The first 7 rows are patterns. Each new row is the sum of 2 different patterns, raised or lowered, with some noise. Before adding, each is slid sideways (what falls off one end comes back at the other) and multiplied by a number that may be negative. Names go in the order of the patterns.
Some rows, each with the names of its patterns after it:
[+0.15, -1.93, +0.56, +1.00, -1.19, +0.04, -1.00, +1.03, +1.40, +3.06, -0.01, -0.25, -2.29, -0.50, -0.11, -2.12, +1.01, +1.88, -1.00, +0.03, +0.31, +0.53, -0.03, +1.88, -2.29, -0.86, +1.27, -0.18, -1.17, -0.42, +2.33, +1.30, +2.62]	nozar
[+0.47, +0.45, +0.73, -0.92, -0.17, +3.56, -1.63, +1.17, +0.53, -1.16, -0.27, +0.95, +0.59, -1.28, -1.25, -1.48, -0.55, +0.90, -1.25, -1.80, +0.11, +2.51, -1.74, +0.39, -3.21, +1.15, +1.36, -0.18, +0.37, +1.51, +1.20, +3.40, +0.43]	Tular
[+0.56, +0.82, +0.69, +0.38, -0.85, -1.36, +0.67, +0.11, -3.37, +1.21, +3.96, +1.06, -0.46, -1.06, +0.75, +1.20, +1.04, +0.88, -3.06, -0.70, -0.47, +0.97, -0.38, +1.19, -0.44, -2.11, +0.03, -0.74, +0.10, -2.40, -0.30, -1.05, -1.66]	tuk
[-1.35, +0.69, -0.87, +0.98, -0.13, +0.42, +0.78, +0.31, +1.31, +0.86, -0.49, +1.55, -1.48, +1.42, +2.11, +2.95, -0.50, -0.87, -1.14, +1.87, -0.91, +2.29, +0.63, +1.04, +1.32, +1.35, -0.80, +1.50, +2.08, -0.04, +0.03, +1.01, +0.62]	liro
[-1.32, +1.60, +0.82, -3.26, -0.32, +0.69, +1.14, +3.05, -1.07, +1.28, +1.56, +2.56, +1.27, -0.34, -0.24, +0.03, -0.19, +1.87, +0.99, -0.39, +1.62, -1.72, +0.14, -0.07, -1.20, +1.21, -1.17, -1.12, +2.32, -0.37, +0.55, +0.20, +0.22]	fumi
[-1.13, +0.68, +2.15, +0.42, -0.98, +0.00, +0.53, +0.65, +0.97, +0.24, -0.76, +0.00, -1.30, +0.33, +1.21, +2.49, -1.12, -0.20, +1.68, -0.36, -0.70, +0.73, +0.97, -0.30, +0.46, -0.88, +1.31, -0.95, +1.51, -0.95, +1.63, +0.89, +0.44]	notek
[+3.12, +0.26, +1.41, +0.83, -0.92, -2.24, -0.40, -0.54, -1.23, -1.23, -0.02, +1.61, +0.25, +1.17, +1.48, -1.33, +0.50, +0.00, +1.40, -0.22, +0.75, +2.77, -0.94, -2.79, +0.10, -0.83, +1.11, +0.78, +0.07, +0.14, -0.85, +1.50, -1.07]	talu

New rows. What belongs after each?
[+3.79, +0.51, -1.06, +1.63, +1.87, +1.65, +1.65, +1.54, -1.04, +3.95, +3.06, -0.10, -0.29, +3.34, +1.27, +1.28, -0.75, -1.97, +1.14, +2.62, -0.29, -0.43, -0.07, +0.83, +1.64, +0.01, -0.57, -0.96, +1.29, -0.93, +4.20, +0.78, +0.87]	nozar Tular
[-0.37, -0.75, +0.84, -1.79, -0.51, +1.59, +4.42, -1.92, +0.38, -0.15, +0.58, +0.49, +0.88, +1.46, +0.98, +1.54, +1.59, +1.84, -0.40, +2.09, -0.16, +1.37, +1.11, +3.06, -1.92, +1.75, +2.77, -0.04, -0.90, +0.92, +1.24, +0.13, +0.35]	Tular notek
[+1.21, +4.07, +2.19, +1.83, +2.58, +0.29, +1.57, +1.29, +0.49, +2.01, +0.23, +1.01, +2.83, +2.13, +1.41, +0.69, +0.33, +0.80, +3.51, +2.94, -2.10, +1.90, +1.05, +2.30, +3.74, +0.03, +2.07, +3.43, +3.10, +1.65, +1.37, +1.41, +1.21]	liro fumi
[-1.82, -1.12, -1.65, -1.35, +0.06, -0.16, -0.90, -2.40, -1.47, -0.77, -2.28, +0.83, +1.04, -0.06, -0.69, -1.50, -1.48, -1.00, -1.06, +0.66, -2.27, -0.34, -2.97, -0.55, -1.92, -1.36, +0.99, +1.12, +0.29, -0.32, +0.68, +0.46, -0.68]	liro talu
[+1.47, -0.77, -0.04, -1.13, +1.11, +0.40, -0.12, +2.55, +1.84, +1.42, +1.53, +0.40, +1.16, +1.86, +1.15, +1.79, +0.55, +3.82, -0.74, -1.52, +0.84, +1.46, +1.44, +0.07, +0.84, +2.00, +0.50, +1.75, -0.12, +2.60, +1.13, +2.69, +1.74]	notek talu
[+2.38, +2.20, +1.92, +1.51, +0.27, +2.27, -0.30, +3.56, +2.23, +3.76, +1.12, +0.58, +0.85, +0.76, +0.51, +0.94, +1.07, +1.10, +2.72, +0.91, +2.85, +1.76, +1.41, +0.99, +2.39, +2.74, +1.48, +1.08, +3.67, +2.08, -0.33, +0.74, +0.79]	notek talu
[+2.04, -1.31, -1.68, -1.18, +0.46, +1.42, -0.40, +0.34, +3.21, +1.19, +2.71, +1.48, -1.03, -0.75, +1.06, +2.35, +2.49, +2.08, +3.27, +1.83, -1.86, -0.21, +1.08, +1.92, +1.44, +0.67, +1.14, -0.96, +3.83, +0.78, +2.57, +1.35, +2.94]	nozar talu
[-0.39, -3.76, +0.39, -2.47, -0.79, -1.34, -1.39, -1.81, -0.65, -0.76, -1.68, -0.54, -0.12, -1.50, -0.66, -0.43, -1.70, -2.45, +0.34, -1.21, +1.51, -1.84, -2.42, -2.39, -0.49, -1.70, -2.69, -2.66, -0.83, -1.71, -1.86, -1.35, -0.86]	Tular notek
[+2.45, +3.86, +3.27, +0.35, +1.48, +3.46, +1.09, +1.99, +0.64, +1.85, +1.99, +1.81, -0.17, +2.48, +2.00, +3.81, +2.19, +3.16, +1.10, +2.20, +0.99, +1.36, +3.60, +1.26, +1.14, +2.29, +3.94, +2.16, +2.26, +0.20, +0.36, +1.40, -1.18]	nozar notek
[-0.59, -0.49, -0.60, +0.12, -0.73, -0.10, -0.58, +0.33, -1.30, -1.58, -0.73, -0.85, -0.14, -1.55, -0.98, -0.52, -0.80, -1.08, -1.09, -1.55, -0.81, -1.72, +0.10, -2.21, -0.91, -1.64, -0.22, -1.78, +0.09, -2.46, -1.57, -0.49, -0.18]	Tular notek
[-2.17, -2.30, -2.97, -1.50, -3.52, -1.00, -2.88, -2.42, -2.54, -3.25, -2.04, -2.16, -1.33, -3.03, -1.34, -1.66, -3.06, -3.56, -1.53, -2.66, -2.23, -3.29, -1.94, -1.57, -2.39, -1.60, -2.07, -3.22, -1.58, -2.88, -0.64, -2.96, -2.84]	liro talu
[-2.52, -0.44, -2.15, -0.72, -1.51, -1.16, -1.56, -0.10, -2.16, -1.06, -2.49, -1.24, -0.35, -0.67, -2.96, -1.93, +0.35, -1.02, -1.27, -1.92, -3.45, -1.04, -2.94, -2.11, -2.04, -0.64, -2.10, -1.55, -0.52, -1.67, -2.84, -1.59, -0.67]	fumi notek
[-1.57, -1.88, -0.16, -1.09, +0.31, +0.58, +0.12, +0.16, -1.57, +1.14, -0.48, +0.77, -0.40, -0.17, +0.14, -0.38, +0.18, +0.55, +2.06, +0.95, +0.88, +0.82, +0.06, +0.30, -0.71, +0.37, -0.12, +1.27, -0.06, +0.07, +1.64, -0.11, -0.83]	nozar Tular
[+4.26, +1.80, +5.37, +0.44, +3.60, +5.11, +4.13, +3.32, +5.03, +3.49, +7.36, +2.69, +5.16, +2.74, +5.54, +3.51, +3.58, +5.07, +2.69, +6.43, +4.20, +1.45, +3.16, +4.68, +4.54, +3.35, +2.60, +1.39, +2.95, +2.86, +2.71, +3.17, +5.86]	Tular notek
[+0.93, +1.77, +0.81, +3.04, +2.06, -0.24, +1.83, +1.39, +2.13, -0.73, +0.50, +0.47, -0.60, +1.41, +2.79, +1.88, +1.83, +0.09, +0.34, +1.78, +0.33, -1.17, +3.91, +5.19, +2.89, +0.57, +0.17, +2.22, +2.59, +2.90, +1.60, -0.87, -0.57]	tuk talu
[-3.40, -2.34, +1.31, +0.92, +4.56, +0.26, +1.89, +2.19, +2.23, +3.20, -0.72, +3.29, +0.89, +1.71, +3.21, +0.68, -1.86, +1.78, -1.68, -0.29, -0.69, -0.55, +3.30, -0.29, +0.58, +4.26, -1.01, +1.58, +0.80, +2.06, -0.88, +2.83, +3.93]	fumi talu
[+0.06, +0.34, -0.25, -0.01, -0.93, -1.08, -0.20, +0.61, -0.24, -0.65, +1.13, -1.16, +0.25, -0.64, -0.56, +0.15, -1.02, -0.86, +0.27, -0.72, +0.27, -0.76, +0.58, -1.42, -0.47, -1.22, -1.37, +0.07, +0.60, -0.50, +1.50, -1.69, +0.10]	liro fumi
[+0.26, +1.19, +1.26, +0.14, +2.27, +3.58, +1.15, +1.08, +1.73, +0.01, -0.03, +1.06, +2.46, +0.85, +0.61, +0.71, +0.46, -0.18, +1.71, -1.04, +2.54, +0.55, +0.15, +0.93, +0.78, +2.67, +0.97, -0.20, -0.25, +1.97, +1.57, -0.67, +0.49]	fumi notek
[-1.08, -1.76, -2.16, -1.17, -0.38, +0.05, -0.33, -0.82, -1.20, -2.01, +0.16, -0.73, +1.64, -1.09, -1.01, -0.49, -0.66, -0.45, +1.05, -1.88, +0.00, -0.50, -0.23, -1.22, +0.78, -0.81, -1.28, +1.28, -0.04, -0.78, -2.06, -2.27, -0.46]	liro fumi
[-1.81, -3.44, -2.07, -1.57, -0.64, -0.98, +1.84, -1.90, -1.75, -1.82, -0.38, -2.45, -2.00, -2.19, -1.79, -1.21, +1.29, -2.76, -0.02, -4.19, -3.66, -4.21, -2.16, +0.26, +1.11, -3.76, -0.34, -3.32, -1.53, -2.20, -1.25, -4.18, -1.08]	nozar liro
[-0.91, +0.54, -1.28, +0.83, -1.02, -3.36, +0.08, +0.20, -0.24, -2.13, -1.03, -1.60, -1.82, +0.06, +0.84, -0.37, +0.43, -2.29, -1.64, -0.34, -0.51, -3.01, +1.70, +3.38, +0.83, -0.18, -0.80, +0.34, +0.04, +0.52, -0.06, -3.65, -0.39]	tuk talu
[-1.71, -0.63, +0.37, +2.10, +0.48, +1.92, +1.38, -1.40, +0.89, +0.23, +1.56, -0.72, +0.89, +1.93, -0.88, -1.18, +0.96, +0.23, +1.51, +0.69, -0.08, +0.99, +0.02, +0.05, +0.37, +4.59, +1.23, +1.30, +0.65, +0.31, -0.45, +0.74, +0.60]	tuk talu
[-3.17, -4.56, -2.40, -1.33, -3.29, -2.07, -3.28, -3.52, -1.39, -2.56, -3.55, -3.53, -2.44, -1.85, -5.29, -2.06, -5.34, -4.40, -3.84, -2.38, -2.41, -0.76, -4.15, -1.07, -5.10, -3.92, -5.27, -3.60, -3.50, -0.28, -3.38, -4.17, -1.18]	nozar liro
[-4.22, -0.72, -2.31, -1.98, -1.17, +1.81, -1.46, -0.98, -2.06, -0.25, +0.47, +0.71, -4.35, -2.13, +0.34, -0.96, -1.53, -1.56, +0.07, -0.15, -0.05, -0.97, -2.05, +1.37, -1.42, -2.66, +0.17, -2.59, -0.98, +0.60, +2.25, -1.63, -1.22]	nozar notek
[-3.29, -0.36, -0.37, -0.32, -1.46, -0.22, -2.91, -1.59, +2.80, -1.13, -2.28, -1.38, -1.54, -0.78, -1.39, -4.01, -1.98, -0.71, -0.34, -0.13, +0.39, +0.44, +0.19, -1.06, +0.11, -1.68, +1.43, -1.29, -0.67, +2.80, -2.61, +1.20, +0.78]	Tular fumi
[+0.30, +2.79, +0.62, -1.52, +1.70, +0.54, +0.48, +0.32, +1.37, -1.27, +1.95, +2.85, -0.01, +0.62, +1.13, -0.28, -0.39, -0.72, -1.75, -0.45, +1.55, +0.46, +0.21, +1.60, +0.80, +0.70, -0.33, -0.04, -2.03, +1.47, +0.89, +2.32, +1.62]	nozar fumi
[+3.11, -1.33, +1.95, +6.93, +2.97, +3.21, +0.47, +2.12, +3.33, +2.97, +2.20, -1.61, -0.41, +1.47, +2.76, +1.50, +2.80, +2.07, +0.03, +0.31, +2.16, +1.53, -0.59, +2.39, +1.15, -0.12, +2.34, +3.53, +3.37, +3.18, +1.48, +0.17, +3.32]	Tular tuk
[+1.12, +1.10, +1.51, +0.35, +1.72, +1.96, +1.01, +2.45, +0.35, +4.15, +0.80, +0.72, +0.46, +1.66, +1.76, +2.03, -0.02, +2.78, +0.82, +0.71, +0.82, +2.70, -0.13, -0.32, -0.17, +0.38, +2.31, +1.08, +0.15, +0.50, +2.10, +3.08, +2.79]	tuk liro
[-1.95, -0.46, -3.55, +1.15, -2.23, +1.18, +0.87, +2.06, +1.13, +1.25, -0.29, +1.85, +1.60, -1.50, -0.54, -0.31, -0.80, -0.71, -0.16, -1.15, -0.44, -0.33, -0.49, -1.50, +0.50, +2.70, +0.34, -0.24, +0.28, -2.28, +0.87, +1.38, +2.88]	liro talu
[-1.37, -1.67, -0.03, -0.07, +0.61, -1.35, -1.62, -1.08, -0.25, -1.11, -3.27, +1.19, +2.63, +1.25, -0.93, -2.21, +0.08, +0.59, -0.38, -0.02, -3.23, -0.76, -0.38, +1.35, -0.94, +0.05, -1.99, -2.39, -0.71, -2.10, -0.19, -1.59, -1.34]	nozar tuk
[-0.67, +0.10, -1.04, -0.69, -1.34, -1.85, +1.74, +0.61, -0.01, -1.30, -0.34, -1.60, -0.06, +1.59, -0.36, +0.77, -0.52, +0.86, -1.11, +0.94, +1.01, -1.37, -0.77, -0.54, -0.92, -0.16, +0.79, -1.00, -0.08, +1.51, -0.79, -3.91, -0.67]	tuk notek
[-2.09, -1.52, -2.05, -1.61, -0.17, -1.96, -0.93, +0.51, -3.06, +0.67, -2.19, -1.92, -3.65, -0.11, +1.58, -0.51, -4.35, -0.03, -3.46, -0.77, -1.36, -2.05, -2.02, -0.75, -1.29, -3.48, +1.08, -0.81, -0.91, -0.98, -0.32, -3.02, -0.39]	liro talu
[-3.77, -2.26, -4.62, -6.04, -2.09, -3.58, -3.51, -1.88, -5.54, -3.67, -4.59, -4.05, -3.52, -2.89, -4.85, -0.79, -3.77, -4.07, -5.34, -3.99, -5.64, -3.24, -3.99, -7.01, -3.18, -3.12, -2.15, -0.03, -5.90, -2.42, -2.50, -0.58, -2.84]	fumi talu
[-0.20, +0.60, +0.40, -2.08, -2.30, +1.88, -0.47, -2.17, -1.08, -2.28, -0.13, -1.63, -1.78, -2.51, -1.63, +0.54, -1.42, -1.02, +0.15, -2.33, -1.97, -0.46, -0.89, +1.41, +0.48, -0.56, -0.50, -1.39, +0.79, -0.25, -2.56, -0.73, -0.63]	nozar fumi
[+0.31, -0.21, +0.99, +0.25, -1.99, -0.40, -1.60, -0.86, +1.50, +0.79, -0.24, -1.42, -1.08, -1.01, -2.42, -0.42, +2.43, +0.59, -0.08, -1.04, -0.64, +0.02, -0.35, +1.28, -2.38, +0.26, -1.94, -0.52, -1.89, -1.09, +1.55, +2.15, +1.32]	nozar talu
[-2.35, -1.56, -2.21, +0.46, -3.84, -1.20, -0.87, -2.12, -1.59, -0.64, -1.91, -2.76, -2.09, -3.25, -0.95, -0.83, -2.26, -2.12, -1.91, +1.00, -2.11, -2.32, -3.48, -0.84, -0.48, -1.64, -0.48, -1.09, -0.96, +2.77, -0.96, -1.35, -1.64]	Tular fumi
[+0.87, -0.29, -1.65, -0.02, -3.01, +0.77, -1.15, -0.93, -2.09, +0.99, -1.70, -3.96, +0.98, +2.47, -0.80, +0.35, +0.35, -1.07, +0.82, -0.68, +0.96, -1.48, +0.41, -2.70, -1.19, -1.76, -0.19, -0.26, +3.18, -0.69, -1.14, -1.36, +1.63]	liro talu
[-0.47, +0.44, -1.67, +0.53, +0.56, +2.19, -0.48, -0.16, -0.28, -1.29, -1.99, -1.66, -0.24, +1.38, -0.60, -0.25, -0.10, -0.52, +0.35, +0.29, -0.16, -0.76, +1.12, +0.00, -1.58, -1.81, +0.80, +0.09, +0.61, -1.00, -1.59, +0.79, +0.43]	nozar talu
[+0.80, +1.84, +0.66, +2.60, +0.64, +1.27, +1.29, +0.57, +2.81, +3.59, -1.09, +1.37, +1.85, +0.88, +0.66, +2.63, +0.67, +0.43, +3.78, +0.92, +1.43, -0.07, -0.08, +1.46, +1.27, +0.59, -0.43, -0.39, +1.85, +2.76, +1.45, +0.74, -0.21]	fumi notek
[+0.25, +0.21, +1.58, +1.16, -0.05, +0.64, -2.95, -1.36, +0.77, +0.55, -0.06, +0.17, +0.05, -2.00, -1.64, +0.27, +2.17, -1.77, +0.59, -1.42, -1.62, +0.48, +0.70, +1.28, -0.56, +0.20, -2.96, +0.52, -0.66, -3.03, +1.76, +4.69, +1.27]	tuk talu
[+0.01, +0.93, +4.31, +1.15, +2.05, +0.93, +1.18, +0.24, +1.69, +2.75, -0.23, +1.67, -0.67, +1.07, -1.07, +0.74, +0.96, +3.05, +1.11, +1.47, +2.18, +1.90, +1.69, +0.16, +0.39, +1.06, -1.16, +2.80, +1.85, +2.73, -0.46, +0.46, -0.42]	liro talu
